The same things were measured in two ways. Each way mixes the same 9 hidden numbers, adds some noise and spreads widely along 5 directions of its own, which tell nothing about the thing.
(in the rows, 100 means zero)
Some things both ways: the first way, then the second way.
117  94  94  94 108  90  94  97 123 121 114  79 110 116 124  98 109 100  91  99  70 102  95 103 106
100  97 101  92  95 117  96 115 106 100 116  80  89 129 123

106 103 107 106 119  83 102  95 137  97 117  91 105 103  95  97  99  95  97  92  93  97  96 103 123
 71  99 116  96 114  73  87 111  88 119 114  91 102  90 121

 95  97  97 113 117  97 110 103  98  80 111 101  90  79  98  91  84 115 119  94 118 116 108  86 114
 98 111  96 121  83  93 100 100 138 119  78  85  99  96  72

103 101  82 103 100  95 102  79 116 115 108  87 108 106 118  87  93 108 105 106  88 109  98  91 114
109 111 110  95 101 125 118  98  96  88 112 109  94 120 100

 97  87 111 113 106  98 100 106 120 116 109 106 117 103 120  88 114  83 120 104 105 105  94 106 129
102 128 118 112 126 119 116  99  89 133 107 131 115  88 124

116 104 108 105 118  91  99 101 101  96 116 100  88  91 115  89 102 103 110  95 106 115 103  93 118
 89 118 105 109  99  89  90  99 116 136  96 105 119 102 109

103 102  95  99 128  98 103  79 101  84 110  98 113  90  95 101  94 103  93  67 104 101  97 108 103
116  99  92  99  96 122 100  94 124  83  64 117 105 113  68

111  97  95  91 139  92 102  90 105  98 102  72  91 114 103 117 103 100  96  85  89  94  89 104 117
 92 112  85  84  90 100  99 116 125  92 119  96 103 130 102

127 100  81 101 122  97 100  88  88  91 106  89  75  93 111  94  88 121 100  91  96 122 100  80  92
100  90  96  96 102 108  88 105 106 104  96 105 116 106  93

 92 101 106 108 119  98 115  88 109  98  98  85 116  92 106  95 105 102  98  85 117 101  95  94 112
108 130  89  92  98 109 112  90 124  96  96 127 109 102  74

 99  96  75 117 105 105 107  95 125  88 106  94 114  99  80 100  99  97 111  78 107 101  89 105 100
 93  93  99  88 101 103  98 110  98  97  96  57  96  94 109

102 107  85 109 111 103 105  89  95  85 114 101 100  89  97  92  88 111 111  82 115 113 105 101 108
102  82 100  97 101  89  96  96  79 102  83  85 114  87 110

104 108  95  93 110  88 104  95 120 102 127  77 103 102 106 101  90 112  90  98  89  98 107  99 110
110 101 107 100 101 111 101 106 114  86 103  88 108 116 113

119  96  79  95 114  94 102  90  94  94  94  88  96 103 108  98 111 109 103  76  89 110  95  93  91
114 108  96  93 109 137 104  99 108  96  97 119  96 108 109

111 102  95  98 122 104  93  93  96  89 120  93 104  99 107 102 102  95 107  75 104 109 102 120 111
107 115 101  92  95  87  94  93 108 105  72  96 102 114  96

 96 109  89 101 112  92 110  99  95  85 114  81  95  86 100  95  86 117 114  95 102 121 109  91 110
 96  88  92 114  85  77  99  95 106 106  96  70 105  77  84

109 104  81  92 121 116 105  76  98  81 100  80  99  75  90 104 106 112 111  80  98 122  92  85  81
114  93 103 121  94 122 122  97 106  95  88 103 113  96  60

104 105  92 107 110 102 109  90 105 114 113  96 112  94  98  99 101  97 100 103 110 102  87  94 100
103 103  94 104  90  77  98  86 101  97 114 101 116  92  95

 96  92  86 115 112 100 108  83 109  93 100 112 126  94  90  93  94  96 102  69 109  98  89 105 102
106  86 103  90 123 117  98  95  76  91  86 126  97  85 105

116  98  94  85 112  92  95  95 103 105 109  80 109  95 116  99 111 105  97  89  73 115  99  98  89
103  83  90 116  84  99  89 103 109 112 104  84  86 108 100

106  90  96 101 114 102  98 101 118  98 106  76 104 101 118  99 110 101 112  91  93 112  99 104 113
 99 112  97 105  96 113 103 100 116 121  92  72 107  81  79

133 102  84  92 120  90  95 104  98 100 105  76  90 107 102 107 116 100 101  82  80 115  89  98  93
 92  85 100  85  97  85  94 103  89  86  92  77  84 102 101

106 104  74 102 107 107 109  84  89  94  96  81  96  94 109  92 102 114 117  90 105 121  97  86  97
106 112 100  85  86  89 119  91  91  86  98  94  78 118  93

126  99  81  99 111 102  99  93  94  96 109  91  87  90 108  95 101 113 106  90  95 122  96  86  86
108 101 102 108 107 113  92  98 106 115 103 105 117  96 102

Other things, the second way, with their names:
<507>:  98 103  81  99  84  94  97  92 114 104 103  87  99  89  83
<827>: 108 110  97 120  89 125 100  94 130 119  90 111 101 109  93
<566>: 112 101  95 102  98 130 107 105 120  88  98  95 101 110  76
<186>: 112 111  91  89  76  90 108  99 119  87  85  65  95 125  95
<1005>: 102 111  83 102  96  99 104  99 115 106 115 119 100  98  93
<519>:  95  99 110  95 102  93 100  86  86  94 104 109  86  94  92
<558>: 115  93  98  92 109  97 106  97  88  79  97 121 128 106  97
<571>: 103  96 116 104 117 118 115  95  82  99  88  97 107  75  98
<421>:  94  90  99  80  97  99  92 101  91  94  90  74  69 101 107
<1136>: 104  93  98  93 104 101  97 110 107  87  86  72 124 102  97
<335>:  82  95 103 112 101  77  94 106 100 114 124  69  94  72 105
<766>:  96  85  88 117  76  82  97 105 113 110  96  77  88 107  90
<320>: 110 113  98 102  92 107 100 104 112 118  96  84  90 113 121
<532>: 112 103  91 102  93 106 118  94 103  92  97  74 118  77  84
<1057>: 114 105  99 123  89  99  96  86 128 103  98 106 108  93  87
<1450>:  78  96  94  94 100  82  91 101  89 109 129  88  92  87 115
<994>: 110 108 108 100 101 119 100 108 126  95  90  76 104 105  85
<1133>:  99  92 105 109  94  71 102  89  87  99  88  96 101  90  86
<869>: 108  99  96 127 101 105  97  92 101 128 116 120 130  81  94
<312>: 105  84 102 107 105 110  99 105 105  87  96 108  78 103  87
<686>:  96  90 113 105 121 120 114 116  89  90 113 107  94  99 110
<791>: 103 102  93 115 104 128  85 120 117 135 119  78 110 110 145
<658>: 103 132  99  85 101 125 106 102 132 101  87 106  86 116  82
<1199>:  87  94 103  77 108 113  96 114  94  98 105 111  81 122 107
<1329>:  88 119 104  93  97  73  89  89 110 111  98 105  79  95 102
<1352>:  78  78 104  94  96  75  88 111  99  97 102  92  85 107  85
<1152>: 110 122  99  96  96  98  93  83 116 116  73 101 102  86  92
<1399>: 106 109  99  84 105 106 102  91 104  85  96  76 105  74  84
<1336>:  99  95 109 110 118 112 114  97  79 106 119 119 114  73  94
<306>:  88  93 103  91  98  98 103 115 103  90 106  70  90 110 112
<841>: 100 118  92 101 101 130 111 112 120 117 111 101 112 103  92
<417>:  90  90  89  92  95 102 101 118 108  92 105  94 113 122 102
<731>: 111 100 106  81 122 111 102  86  79  80  90 125 118  85  94
<916>: 116 101 102  97 108 130  96 104 109  98  92  96 109 102 104
<1467>: 101  88 111  87  93 121 120  95  95  62  83 101  87 121  78
<1315>: 112 129 100 103 105 104  97  96 120 115  98 100 119  89  88
<254>: 103 120  91  84  92 124  95 109 133 103  93 114 104 147  96
<47>:  87  91  96  91  84  64  84 105 110  93 109  80  84 113 103
<678>: 106  90 104  92 105  92 110  86  89  76  75 109  99  78  82
<608>: 111  93  84 104  92 120  91 102 120  94  99  89 103 104  89
<339>: 108 102  99 103  79 104  98 103 110 110  95  74  94 131 117
<800>: 100 111  94  87 108 113  96 101 104 113  95 101  94  93 109
<53>: 103  94 107  97 106 115 101  97  91  99  96  99  95  98  95
<264>: 105 113 103  96  96  86  92  92 103 113  93  87 105  98 108
<523>:  95 105  87 103  85 111 101 107 130  92 125  92 102 118 108
<367>: 104  76 107 102  96 102 102  95  90  79 104 101  93 104 109
<607>:  91  82 108  91 105  70  90  96  85  85  97  93  99  81  83
<951>: 115  87 101 114  95  93  96  85  87 105  95 116 105 102 104
<1233>: 114  77  93 103 111 124  98 105  89  90  99 117 128 115 130
<380>:  94  88 111 112 110 104  97 111  93 116 107 109 115 102 111
<1415>: 107  96 102 100 115 129 114 103  95  84 117 119 105  96  97
<1434>: 102  79 104 114 105 102  93  98  98  96  94  75 119  70  93
<465>: 111 118 108 105  88  87 105  79 114 102  86  90  96  88  69
<1343>: 102  74  99 112 112 117 101 118  92 100 111 106 120 105 120
<3>: 114 110  94 103 108 133 110 102 117  93  97  98 120  92  76
<144>: 106  86  94 110  99  99  90 103 106 105  85 112 103 106  86
<534>:  83  95 115  93 102 105 106 115 102 103  94  69  79  99  91
<1044>: 103 100 117 107 101 103 112  90  90 102  95  93 101  84  84
<96>:  99 122  90 113  80 108  93 102 157 108 112  97  89 118  82
<645>:  90  89  95  89  94  90  99 101  89 105  94  67  87  86 115
<499>:  82 119  93  80  86  73 100  94 109  96 117  93  64 109 108
<480>: 101  87  98 113  91 101  98 101 116  95  87  78 116  94  84
<849>:  91  82 100 106  94 110 100 113 113  97 102  76 104 102  93
<435>:  95 108 100  70 104  79  89  83  93  86  92  91  90  77 103
<1307>:  95  93  90  90 105 104  94 110  94 103 105  89 102  98 122
<1371>: 106  78 105 110 103 124  99 112 107  97  91 103 100 119 118
<1023>: 106  99 113 104 103 106 112  97  89 102  84  98 101 104 107
<720>:  97  99  99  83 111 114 108 103  88  99  93 111  90  93  96
<814>: 109 109  96  79  97 103  96 105 117  72 105  96  87 133 115
<101>: 104 101  92  90  96 100 111  89  91  96  95 118  92  95  83
<488>:  98  97  87 115  82 110  93 106 125 120 104  88  90 113 103
<1284>: 110 111  88  95  96 104 100  92 107 106  94  72 127  80  97
<1278>:  95  82 112 107  95  95 105  99  92  98  88  88  92 100  86
<1246>: 103 116 107  90 100  89 116 106 107  85  90 102  89 123  96
<751>:  96 113 105  95 101  81 105  85  82 115 104 115 121  92 109
<1006>:  80 112 112  83  98  59  95  97 103  96  96  97  74 105  93
<1019>: 128 109  94 107  94 122 127  86 107  71  96 114  97 104  79
<1104>:  92  90  91  84  98  77  81 104 108  86 102  84 106 101 108
<1238>: 110  92  97  90  93  93 114  93  84  85  88  78 110  94 103
<61>: 116  83  97  91  99 123 103 109 107  70  89  97 100 124  91
<99>: 100  91  99 107 102 108 113 101 104  91  97  88 104  76  89
<579>:  90  94  81  95 112 102  83 110 108 117 103  81 131  61 108
<1388>:  90 125 109 109 109  95  92 103 112 138 117 117 112 102 110
<852>: 105 121 102  98 100  91 100  79 109 100  99 100 106  77  93
<527>: 102  99  91  86  95  84  81 102 112  90  97  68 103 105 116
<1076>:  88 115 117  95 104  82  93  99 101 108 106  92  64 105 108
<478>:  95  99  95  94  93  67  94  83  87 100 109 107 115  87  88
<701>:  95 111 107 101 100  65  92  83  97 107  94 106  97  86 104
<1215>: 102 110  94 120  82  94  90 111 136 124 111  98 100 133 122
<569>: 116 104 102 105 102 118 114 105 108  87  87 101 108 115  94
<295>: 100 125 107 115  83  95 106  94 119 124 110  84  97 112 103
<948>: 110  84 120 113 131 112 103 110  61 118 102 138 125 108 140
<745>:  98 102 104  96 110 102  94 103  93 117  82 105 125 101 112
<177>: 104 102  92  96 100  88 106  84  82  98 112 127  94  93 109
<1108>:  91  94  70 111  79  94  71 107 138 127 113  83 107 100 101
<1361>:  99 101 110  99 107  90  84  86  99 104  96 102  89  77 101
<305>: 104 103 110 101  95  89  98  92 101 104  87 119  75 117 104
<398>: 113 103  94 101  93 115  95  80 113  96  96  91 101  78  89
<1120>:  97 102  92  96  90 101 106 107 116  85 122  95 101 122  96
<259>:  97 105 117  99 132 120 117  97  66 114 109 131 115  75 110
<758>: 116 117 103  94 107 110  99 102 113 102  84 115 109 118 112
<702>: 102  87 108 103 107  68  89  78  73  95 102 125  93  82 104
<946>: 107  81  97 105  95 126  96 115 102 102 123  89 122 125 121
<237>: 100  82  99 103  84 107 113 111 104  80 108  78  87 127  89
<889>:  83  95 103  92 123 103  98 102  84 107 107 102 121  64  99
<700>:  95 117 100  92 117 103  90  93 106 114 103 117  98  75 108
<209>:  97  82 100 104 104 103 107  93  78 100  96 110 122  84  91
<1427>:  94  71  85  90  84 112  89 110 114  86  90  76 116 115  90
<892>:  89 107 113  98 120  98 109 100  94 101 107 117 114  79  96
<390>:  99 112  89 101  90  91 104  98 106 109 117  81 109  92 108
<267>: 104 100 100 103  98 104 110  95 109  81 100 106 101  95  70
<82>:  90  97  95 114  86  94  96  92 103 131  96  95 115  83  84
<1296>: 104 107  94 100  99 109  95  92 111 107  81 132 110 116  93
<984>: 105 103 102 121  63  85 103  90 130 104  96  87  84 125  72
<690>:  98  67 105 115  92  92 101 104  86 102  91  98  92 111 105
<407>:  90 115 116 110 121  88 107  96  85 124 111 134 112  79 101
<989>:  97  88 105 109 114 118  99  99  87 120  94 116 104  83 108
<991>: 126 135  99  94  88  97 107  80 128  88  76 100 109 117  90
<1028>:  93 135 102 105  84  88  98  93 123 129 119  87  84 103  96
<50>: 104 117 100 110  94 107 102 102 119 109 127  96 109 116 116
<214>: 103  77  88  81  97 106  88 107 101  75  95  76 109 107 105
<1349>: 112 106  87  95  97 108 109  92 103  86 108 105  96  96  95
<338>:  96 121  94  89  95  81 102  93 125  86  91 100  80  94  72
<1397>: 112 113  91  95  85 107 107  97 125  82 107  73  83 109 101
<35>: 102 114  97 106  89  88  94  98 128 118  86  95 101  99  86
<1195>: 110 105 104 104 104 100 103  95 111  89  91  90  89  84  92
<13>:  79  86 111  78 116  89  85 113  78 106  94 100  88 103 109
<1351>: 104 108 105 101  96 108  97 114 112 117  95  98 109 139 118
<397>: 102  98  95 107  81 111 114 110 122  96  97  95  93 127  86
<1185>:  99 108 104  96 106  95 106 112 100 101 117  81  98 101 119
<24>: 114 109  97 118  93 110 103 105 124 115  94  77 110  97  92
<874>: 100  94 100  88  99  79 102  88  80  91  89 118 110  99  94
<777>:  84 100  89 102  84  88  97 112 122 100 118  97 111 129  96
<29>:  99 114 100 109  88  86 102  88 117 105 102  89  89  83  91
<1248>: 106  97 108  98 116 124 101 108 105  96  94  96  93  90 104
<1461>: 106  92  98 100 103 103 105  96  88  88 113 111 116 102 122
<290>: 104  80  97 101  94  97 100  95  85  83 113  95  99 105 119

Some of these things the first way, each followed by its name:
123 116  66  97 114  92 108  67  98  77  96  87  88  93  85  91  96 119 101  75  94 119  94  81  93
<1467>
 95  88  78 115 116 110 109  80 109  94  96 103 102  91  89  99  90 103 118  94 108 105  88  87 104
<1336>
131 102  88  99 102  94 100  91 108 122 112  84  94  97 124  91 104 113  89 110  85 118  92  74  84
<946>
124  96  89  92 119  99  97  98  84 109 111  98  77  94 112 101 102 107 115 109  90 115  94  84  97
<984>
101  91 101 102 124  99 102  95 114 105 108  97 114  94  93 106 103  93  98  89  98  96  86 100 102
<1343>
107  95  76  89 122  92 101  85 102  84 103  83  98  93  93 107  90 116 100  79  78 108 100  92  91
<312>
134 111 100  99 115  86 101  95  81 100 100  93  92  85 122  82 113 111  97  87 101 133  97  77  90
<1296>
108  87  90 103 118 107 102  89 125 111 103  86 121  98  96 107 112  90  94  85  90  97  79 101  90
<566>
105  99  89  87 117 104  95  80 105  86 115  92 107 101 105 105 105 101 107  74  92  96 104 120 112
<339>
103 105  88 107 104  93 110  83  96  82 105 110 100  80 101  79  89 118 109  85 110 116 108  83 102
<827>
113 106 106 104 107  97 104 102 114 107 114 102 117  90  93  96 124  86  97  86 110 102  84 101  96
<701>
121 102  80 103 110  94 106 101 104 108 108  86  98 104  94 106 107 104  92  87  98 101  86  94  85
<814>
103  99 111 115 114  83 106 106 128 119 111  90 109 104 111  92  99  92 101 115 100 103  90  91 129
<892>
101 102 109  97 114  91 112  90 116 102 102  80 105  84 117  91 107 116  94  98 103 110 101  77 104
<397>
110  92 103 103 123  92  95 101  92 109 116  94  99  95 125  96  84 108 102 103  91 114 102  95 110
<144>
103  97 114 107 117  91 109 106 114 113 106  95 120 101 101 102 120  85  93  89 112  90  82 101 108
<678>
114  91  97 101 118  97 104 109  84  98 111 104  79  87 108 100  99 111 112 101 106 109 101  82  98
<1215>
118 101  86 114 117 106 105 100  81 113 109  93  87  89 112  97  92 109 105 109 114 121  89  78  90
<558>
 99  92 109 112 108  81 101 103 148 113 113  83 117 111 117  89  98  94 101 106  84 101  98 102 130
<534>
110  84  78 100 123 104  92  94 100  95 112  98  93 114 104 111  91  99 110  81  88  96  96 116 109
<916>
107 104  93 104 103  94 109  84 118  97  98  82 108  88 114  79 109 111 106  93  99 122  99  80 104
<259>
121 100 101 106 117  94 104  86 111 103 102  91 100  95 122  88 107 110  86  86 104 111  97  84 100
<254>
 89  99  83 105 102  94 111  98 115 106 112  85 116 108  97 103  95 102 104  93  95  92  96 106 110
<1397>
 97  99  82 114 105  92 114  92 123  93 103  90 108  87  87  91  88 112 108  96  98 113  93  80  99
<686>
105  99  93 104 133 101  99  82  83  95 109 101  94 103 105 102  88  98 111  88 109 104  97 107 124
<874>
110  87  96 107 108 110 102 118 106 110 113  88 100  88 110 103 115 100 114 102 106 111  91  90  88
<24>
110 116 102 101 110  86 103  81 109 107 110  82 114  91 121  81 102 105  94  95  91 125  99  90 111
<209>
106  98  88 100 102 101 106  91 118  99 105  84 102  95 107  93 114 108 108  93  98 108  97  87 101
<1028>
135 105  84  96 117  86  98 103  97 111 111  76  90 112 110 103 106 105  89  91  82 113  90  94  91
<214>
102 103  80 106 120  88 103  90  79 101 110 102  87 109 102  98  75 106 117 101 100 106 101 102 128
<1461>
109 103  62 117 106  91 107  85 102  92  97  99 100 100  81  91  87 105 116  89  95 118  87  89 103
<1450>
116  86  89  88 118 102  94 109  83  93 105  86  81 107 120 108 115 105 120  84  92 109 104 105 107
<320>
106 102  99 108 107  89 101 110 120 116 128  88 117 110 105 102  98  93  90  96  98  95  95 112 107
<527>
 89  95  84 111 107 101 106  86 114 103 116 103 109 101  96  97  79 104 110 103 106  97  98  98 116
<50>
114  95 104 100 116  98  99 114  95 121 110  83 104 110 121 105 123  87 110 102  98 106  88 108 115
<1238>
130  94  76  97 110  89  93 107 104 104 107  89  86 111 101 101 112  96 115  95  73 116  89  99  97
<1076>
107  97  90 103 121  85 106  99  87  90 106  93  86  96 110  95  81 118 105  92  97 112 106  89 110
<1108>
102  91  93 110 107  91 105  96 122 105 117 112 112 103  93  97  95  98  96  91 103  85  92 102 106
<1361>
127  96  75  99 115 105 102  92 103 106  97  81  96  94  92 107 115  99 105  93  85 116  75  84  75
<237>
124 102  86  98 133  87  96  84  99  91 105  93  85 106  97 104  92 104  94  79  92 104  92 100 109
<1427>
103  98  98 104 106  87 104 110 136 114 113  81 121 102  94 102 113  89 103 102  84 102  84 100 106
<335>
100 105  91  98 116  92 119  91  89  91  93  73  94  84 112  92  98 128 103  91 108 120 104  70  95
<1005>
106  94 109 114 101  93 109 112 127 115 101  98 127 100 105  92 133  83 100  86 111  96  80  98 102
<645>
109  99  79 115 123 110 101 100 107  89 119  94  94  95  83 109  88  98 110  86 111 106  90 103  99
<1136>
100 103  95 104 115  79 105  95 105  91 112  97  94 107 105  91  84 108 107  94  98 103 107 101 132
<1329>
104  98  90 113  98  97 103  84 127 112 110 100 125  95 108  83  96  99  95  94  95 106  91  95 101
<53>
109  93  91 104 113  98  99 106 126 118 112  78 118 120 103 111 116  83 100  91  89  91  81 116 109
<1399>
120 110 103  92 114  91 101  87 101  92 103  81  97  85 119  86 115 111 102  87  94 127 105  84 103
<82>
 93 100 101 105 111  80 109  95 120  95 109  90 115 106 107  93  95 104  97  83  98  95 105 106 125
<700>
138 102  91  91 132  92  91 103  77 124 109  79  78 116 123 109 111  93 108 108  81 118  86  99 108
<478>
117  98 102 107 130  89 100  96 107 117 108  95 101 105 103 103 101  87  98 106  94 104  81  98 117
<777>
135 113  95  88 119  90  99 105 104  98 112  73  94  89  96 104 124 100  96  87  85 121  87  91  82
<480>
128 108  94 100 107  88 100  99  89 113 112  96 104  91 114  88 110 101  91  95  94 122  91  88  85
<1233>
105  96  82  97 110 107 107  97  90 110  98  82 112  97 102 108 116  96 112  93  97 111  82  96  89
<1019>
102  90 109 103 117  86 102  98 131 109 103  81 116 114 123  96 114  95  94  87  91  94  95 107 124
<658>
104  86 103 113 109  98 105  96 106 112 107 122 108  92 107  91 105  95 104  95 112  95  90  90 103
<305>
103  94 109  89 129 100  96  97 107  95 117  90 106 106 111 113 112  94  97  76  99  88 100 123 116
<758>
121 113  91 102  99  86 104 107 115 106 122  82 103  89 101  91 102 110  95 103  89 121  96  84  85
<1434>
 97  97 100 114 100  95 110 105 113 118 109  87 119  98 113  92 108  95 109 107 107 109  91  97 111
<390>
102 103 106 108 102  91 105  91 132 112 118  95 123  90 112  84 100 101  94 103  95 109  96  90 108
<1278>
114  96  70 102 120  97 104  85  91  93 104 114  88 103  76 107  93 100 109  85  99  94  84  94  97
<367>
 90  96 102 102 119  97 104  92 107  96 111  95 117  89 102  98  91 102 107  91  97 106 101 103 113
<766>
112  97  81  97 116  95 103  90  89  84  98  99  91  91  99  95  98 112 114  81  95 117  99  90  96
<488>
115 112  92  90 130  81 102  91 106  79 109  77  80 104  94 105  97 109 102  83  89 107 104  99 118
<1006>
111 106  87 103 112  77 103 107 110 100 114  73  88 109 109  94  86 111 108 105  84 118 104  93 123
<306>
116  97  62 103 118 113 102  89  91  83  99  79  91  91  87 107  96 112 117  78  97 123  89  92  83
<3>
126  91  86 105 114 109  94 109  91 106 112 100  87 102 104 104 117  92 115  89 104 108  86 103  94
<264>
 98  91  88 115 105 107 112 106 126 105 108  90 113  94  89 104 109  95 108  95 111  96  84  93  98
<1185>
